The rows come from 4 hidden closed curves, with some noise, and rows from the same curve form a group. Each curve winds through 8 dimensions. The rows are also pushed far along 5 directions, which tell nothing about the answers.
In the rows, 128 means zero.
Known rows, each followed by its group:
[184  86 137 105 126 122 171 140 135 124 137  80 141 146 111 106 136 134]
(3)
[132 135 134 111 162  97 130 113 125  51 163 160 161 119 135 117 109 156]
(1)
[155 136 148 175 120 116 158 104 189  79 112 119 180 135 129 133 128  91]
(3)
[156 159 140 168 123 143 182 190 159 142  94  72 127 147 124 117 129 106]
(0)
[118 156 160 156 128  97 187 156 128 111 101 103 150 161 152 132 121  83]
(2)
[ 96 150 143 117 124 124  88 114 108  95 153 168 124 128 172 138 151 138]
(3)
[138  98 123 148 105 128 145 159 133 166  88  84 126 142 125 133 155 131]
(0)
[113 152 145 115 133 122  83 128  86 147 126 144 121 132 165 137 148 109]
(2)
[141 174 140 118 184  85 161 157 102 130 164 146 113 123 132  93  88 181]
(1)
[159 146 154 133 167 122  83 119 156 105 194 156 126 107 126 121 111 173]
(0)
[177 145 120 146 116 140 145 124 172  93 166 104 117 139 121 110 112 133]
(0)
[130 165 162 121 137 111 186 157 124 136 139 120 124 124 126 145  96 126]
(1)
[122 107 139  83 127 141 103 140  92 213 125 127  75 110  92 119 118 202]
(1)
[138 172 166 122 164 129 151 112 136 104 182 151 118 122 109  98  86 144]
(2)
[101 119 115 120  96 138 157 139 105 136  69  91 132 151 123 141 135  62]
(2)
[111 109 128 108 115 173  67  91 147 128 152 158 123 110 120 148 133 152]
(0)
[149 107 100 150 118  94 162 130 168  81 127  94 170 153 136 143 129 131]
(1)
[115 126 151 129 137 138  51  80 135 129 140 168 133 117 133 125 147 155]
(3)
[148  62  91  91 116 129 106 143 129 136  92 121 110 116 101 114 121 171]
(0)
[122 177 134 121 123 142  88 120 107 127 139 160 106 121 170 131 113 124]
(0)
[ 97 129 127 149 120 136 103 105 150  90 107 158 153 112 130 151 129  84]
(3)
[130  87 116 143 123 188 111  87 174 132 181 111 125 124  70 124 125 136]
(0)
[128 101 137  94 118  87 163 126 102 117 137 134 121 119 126 131 130 146]
(1)
[117  93 110 115 109 117 105 127  85 171 111 115 104 135 132 135 136 109]
(3)
[121  72 105  92 136 179  70  75 127 129 158 144 140 119  99 117 120 173]
(0)
[156 133 126 129 126 166  91 147 144 144 114 119  95 109  93 111 118 118]
(1)
[143  51  98 128 106 117 161 131 147 134 114  81 142 155 103 119 135 161]
(2)
[ 90 196 157 145 156 161 125 114 113 129 133 171 123 119 140 112 129  95]
(1)
[157 154 147 164 141 108 129 123 176  90 178 138 130 116 127 145  94 103]
(3)
[ 94 170  98 123 135 158 117 174  77 199  85 135  89 120 146 125 133 117]
(2)
[174 137  79 131 153 156 147 157 157 123 146 101 115 119  89  97  98 142]
(2)
[130 130 114 119 124 149  77 105 144 156 124 129 116 145 123 120 148 158]
(2)
[ 98 156 132 150 119 168  90 146 124 178 105 124  96 136 132 127 147 138]
(0)
[114 186 141 145 131 112 123 161 119 138 118 136 111 135 171 136 133 135]
(1)
[135  93 134  91 122  97 119  81 113 107 122 171 155 116 151 126 136 160]
(0)
[ 98  66 122 122 101  70 162 153  99 120  76 121 156 126 146 171 141 107]
(1)
[168 156 179 150 149 121 158 117 164 100 163 144 148 114 126 113 116 134]
(1)
[ 88  99 135 101 137 107 119  98  71 136 117 168 152 121 151 125 165 144]
(1)
[117 175 141 111 117 116 159 160  82 150  96 131  88 133 147 106 137 125]
(1)
[ 87 194 146 145 135 176  66 117 136 181 136 161 102 118 141 157 126 113]
(3)
[ 96 125 102 136 140 105  98  92 119 118 121 158 158 137 154 142 136 106]
(2)
[114 101 125  99 123 180  36  86 122 156 159 167  94  89  97 130 145 180]
(2)
[142 117 115  80 142 108 113 131  84 117 137 145 122 121 144 110 108 160]
(0)
[ 66 148 151 153 117 181  85  96 124 166 151 155 114 119 130 155 148 103]
(0)
[141  60 122 128 155  93 129  98 153  75 180 149 182 116 125 136 142 158]
(1)
[ 97 208 178 145 163 174 107 139 121 157 123 164 114 113 135 116 124 111]
(2)
[126  93 102 107 103 109 130 144  64 184  93 114  99 131 140 124 131 122]
(0)
[106  73 125 113  86  99 159 153 104 124  80 118 139 132 152 151 146 133]
(0)
[116 144 127 143  82 113 170 149 111 129  61 114 127 132 164 136 152  96]
(3)
[129 176 153 126 153 112 166 114 129  83 151 143 136 136 130  99 101 138]
(2)
[143  77  96 117 119 173 115  81 159 140 128 103 136 134  75 107 133 146]
(1)
[107 121 135 112 107  98 154 136  92  94  81 142 150 128 164 133 155 107]
(3)
[102 178 160 129 107 118 148 116 112 115 124 144 122 133 155 145 124  92]
(2)
[ 89 159 139 134 147 114  96 129 109 165  99 156 119 142 148 138 131 110]
(2)
[147  92 144 143 119 120 146  68 161  79 178 124 181 142 138 141 143 100]
(3)
[155 130 136 106 139  75 123 133 135 119 143 141 119 129 139 127 119 164]
(2)
[175 171 146 125 130 120 130 167 136 137 119 115  92 124 130 101 120 166]
(3)
[ 93 204 163 146 124 121 138 117 102 131 124 155 121 142 180 119 149 123]
(0)
[122 115  95 111 126 111  60  71 118 137 161 156 113 126 135 126 129 192]
(3)
[126 116 125 132 116 108 120 114 105 138 127 144 109 109 125 130 115 114]
(3)
[149 158 149 122 132 102 126 114 124  84 151 166 115 107 146 100 122 178]
(3)
[157 133 147 153 157 118 145 110 152  72 180 129 171 127 138 122 116 105]
(2)
[113  83 119 147  82 106 157 117 146 109 104 116 159 135 147 155 159 136]
(3)
[150  76 112  87 131 111 112 115 110  98 117 131 144 120 114 105 139 159]
(1)

New rows, each followed by its group:
[ 65 160 113 162 145 177 101 108 134 146 138 156 123 124 114 142 118  80]
(1)
[126  74 100 112 117 119 136 104 102 115 135 123 135 131 122 116 120 140]
(0)
[137 172 173 157 162 144 131 132 149 105 160 166 133 103 130 115 130 106]
(1)
[119 200 167 148 164 163 138 146 114 156 146 139 116 118 129 118 107  97]
(0)
[173 140 146 152 126 110 201 164 157 108 141  96 137 137 138 117 113 140]
(2)
[127 149 115 143 144 145  95 155 140 159 108 139  90 108 101 123 112 109]
(0)
[165 151 118 124 171  88 190 165 122 123 146 103 129 142 121  91  94 163]
(1)
[151 131 120 146 139 110 175 143 156  85  88 113 168 139 124 113 117 106]
(0)
[115 120  94 143 111 108 181 156 140 114  87  80 159 159 129 152 115  97]
(1)
[165 111 155  96 124  66 200 165 109 105 135 120 120 117 128 117 127 152]
(1)
[ 85 141 127 146 143 122  68  82 135 133 132 170 138 140 142 151 128  95]
(2)
[131 134 144 124 147 116  98  91 133  59 151 169 162 114 146 121 132 130]
(1)
[103 201 136 133 146 138  53 114 133 147 150 181  88 122 149 135 121 135]
(2)
[130 152 107 122 176 162  84 113 127 129 188 171 102  98 104  94 100 174]
(2)
[146 172 148 137 145 171 126 135 131 136 127 136 127 120 139 110  94 109]
(0)
[134 113 156 104 141 119  73 110 113 145 130 147 124 125 132 114 147 181]
(3)
[182  97 105 115 149 108 155 178 151 128 103  99 117 118  81 103 106 143]
(0)
[110 201 134 163 154 125 149 129 120 109 137 165 148 117 176 131 115  93]
(2)
[161  87 143 119 120 127 119  95 167 122 149 118 142 128 103 133 137 145]
(2)
[127 170 131 159 119 172 137 190 136 187  82  83  90 143 120 120 138 115]
(0)
[137 106 109 154 128 173  72  95 180 124 168 124 120 127  92 118 132 164]
(0)
[136 128 137 134 110  86 190 174 113 127  46 121 144 135 160 127 127  99]
(0)
[ 85 113 162 124 116 108 135 101  81 157  96 167 137 115 148 135 155 113]
(1)
[129 130 136 122 120 150 102 144 112 170 148 131  83 111 131 125 132 168]
(2)
[142  93 108 100 142 156 115 135 124 146 119 125 123 110  89  97 138 186]
(2)
[117 170 150 125 124 112 122 148 106 111  88 140 136 134 168 137 142  81]
(3)
[ 98 145 120 164 137 133 113 115 158 139 100 127 145 153 130 151 125  60]
(2)
[131 152  99 104 145 147 124 162 114 154 145 120  75 124 105  94 105 204]
(3)
[117  88 112 120 107 114 156  92 133  87 110 107 164 149 112 137 131  87]
(2)
[130 129 114  91 140 120  64 123  86 152 158 157  88 107 137 123 118 159]
(0)
[134 147 160 125 133  97 143 187  88 174  97 118 114 127 161 133 145 144]
(0)
[105 160 122 191 115 119 151 123 169  59 109 135 178 137 166 162 135  58]
(2)
[137 154  82 159 127 157 130 159 138 174 100  87 106 152 122 119 131  94]
(1)
[102 131 173 101 131  90 119 129  72 175  84 140 139 146 167 136 161 130]
(2)
[117 136 109 151 122 139 134 160 152 178  70 103 120 149 118 138 134 102]
(2)
[130 143 132 127 161 161 114 114 172  98 175 147 141 117  99 124 108 159]
(3)
[141 118 106  98 155 140 144 172  89 175 122 117  97 115 100  94 110 163]
(2)
[144 154 150 119 160 123 131  86 150  48 185 152 145 127 107 102  95 132]
(2)
[ 94 155 116 133 132 154 111 176 123 158 108 128  85 117 106 139 103 112]
(1)
[145 146 139 125 129 117 217 149 144 127 116  78 154 151 116 137  98 110]
(1)
[142 155 150 133 154 181 121 144 159 139 185 120  95 117  82 111 109 151]
(0)
[137  98 129  88 133  84 118 117  94 144 108 130 145 150 153 112 161 187]
(2)
[202 110 133 138 141 116 180 159 155 126 127  85 146 127 112 112  99 117]
(0)
[140 169 165 101 136  78 152 176  81 106  92 133 134 136 181 123 142 118]
(3)
[143 152 138 117 134 106 191 170  96 148 125 130 119 111 148 116 119 153]
(2)
[145  71 116 106 112  94 189 118 127  82 104  87 169 151 105 123 127 108]
(2)
[158 129 148 108 137  91 187 126 131  61 135 112 157 136 119 112 109 115]
(2)
[129 142 102  97 161 162  42  91 126 141 182 148 109 114 105 123  89 175]
(1)
[154 132 130  99 141 111 133 186  88 166 124 123  81 107 125 117 118 131]
(1)
[131 161 149 127 168 111  92 120 148 129 159 175 115 117 130 117 114 184]
(2)
[118 116 100 151 117 125 131 165 114 201  95 106  94 132 123 137 133 114]
(1)
[131 144 143 135 124 101 156 154 126 104  82 144 143 122 159 128 117 109]
(0)
[117 191 146 166 161 167 125 183 154 170 102 131 101 120 114 120 110 107]
(2)
[116 154 181 107 123 112 207 177  89 127  90 115 157 138 173 140 141 120]
(0)
[ 97 118 138 141 152 112  67  85 130 111 171 170 144 117 133 135 156 175]
(0)
[131 156 150 120 139  74 175 138  95 129  96 141 149 131 160 125 143 115]
(0)
[107  82 121 123 141  79  93  72 132 114 137 159 164 140 134 145 134 130]
(2)
[143  78  78 144 121 169  93 102 161 129 157 114 132 123 103 123 140 155]
(2)
[130  56 123 130  90  76 182 139 127 104  84  72 165 167 131 150 140  89]
(2)
[129 193 166 131 154 101 175 111 128  78 159 161 141 134 151 103 104 148]
(2)
[153 148 141 156 131 108 165 105 162  80 171 118 143 145 130 106 131 142]
(0)
[ 87 100 145 154 114 102  96  79 146 134 117 158 159 134 148 182 142  74]
(2)
[123 185 114 149 153 123 135 147 132 123 110 133 136 144 150 127 118  90]
(2)
[100 159 141 122 103 115 126 183  89 150  79 113  93 137 160 145 137  99]
(2)
[147 168 113 154 146 160 146 177 154 157  76  78 113 147  87 103  99  77]
(3)
[108 126 129 104 142 142  87  62 130 127 178 155 137 126 113 132 109 183]
(1)
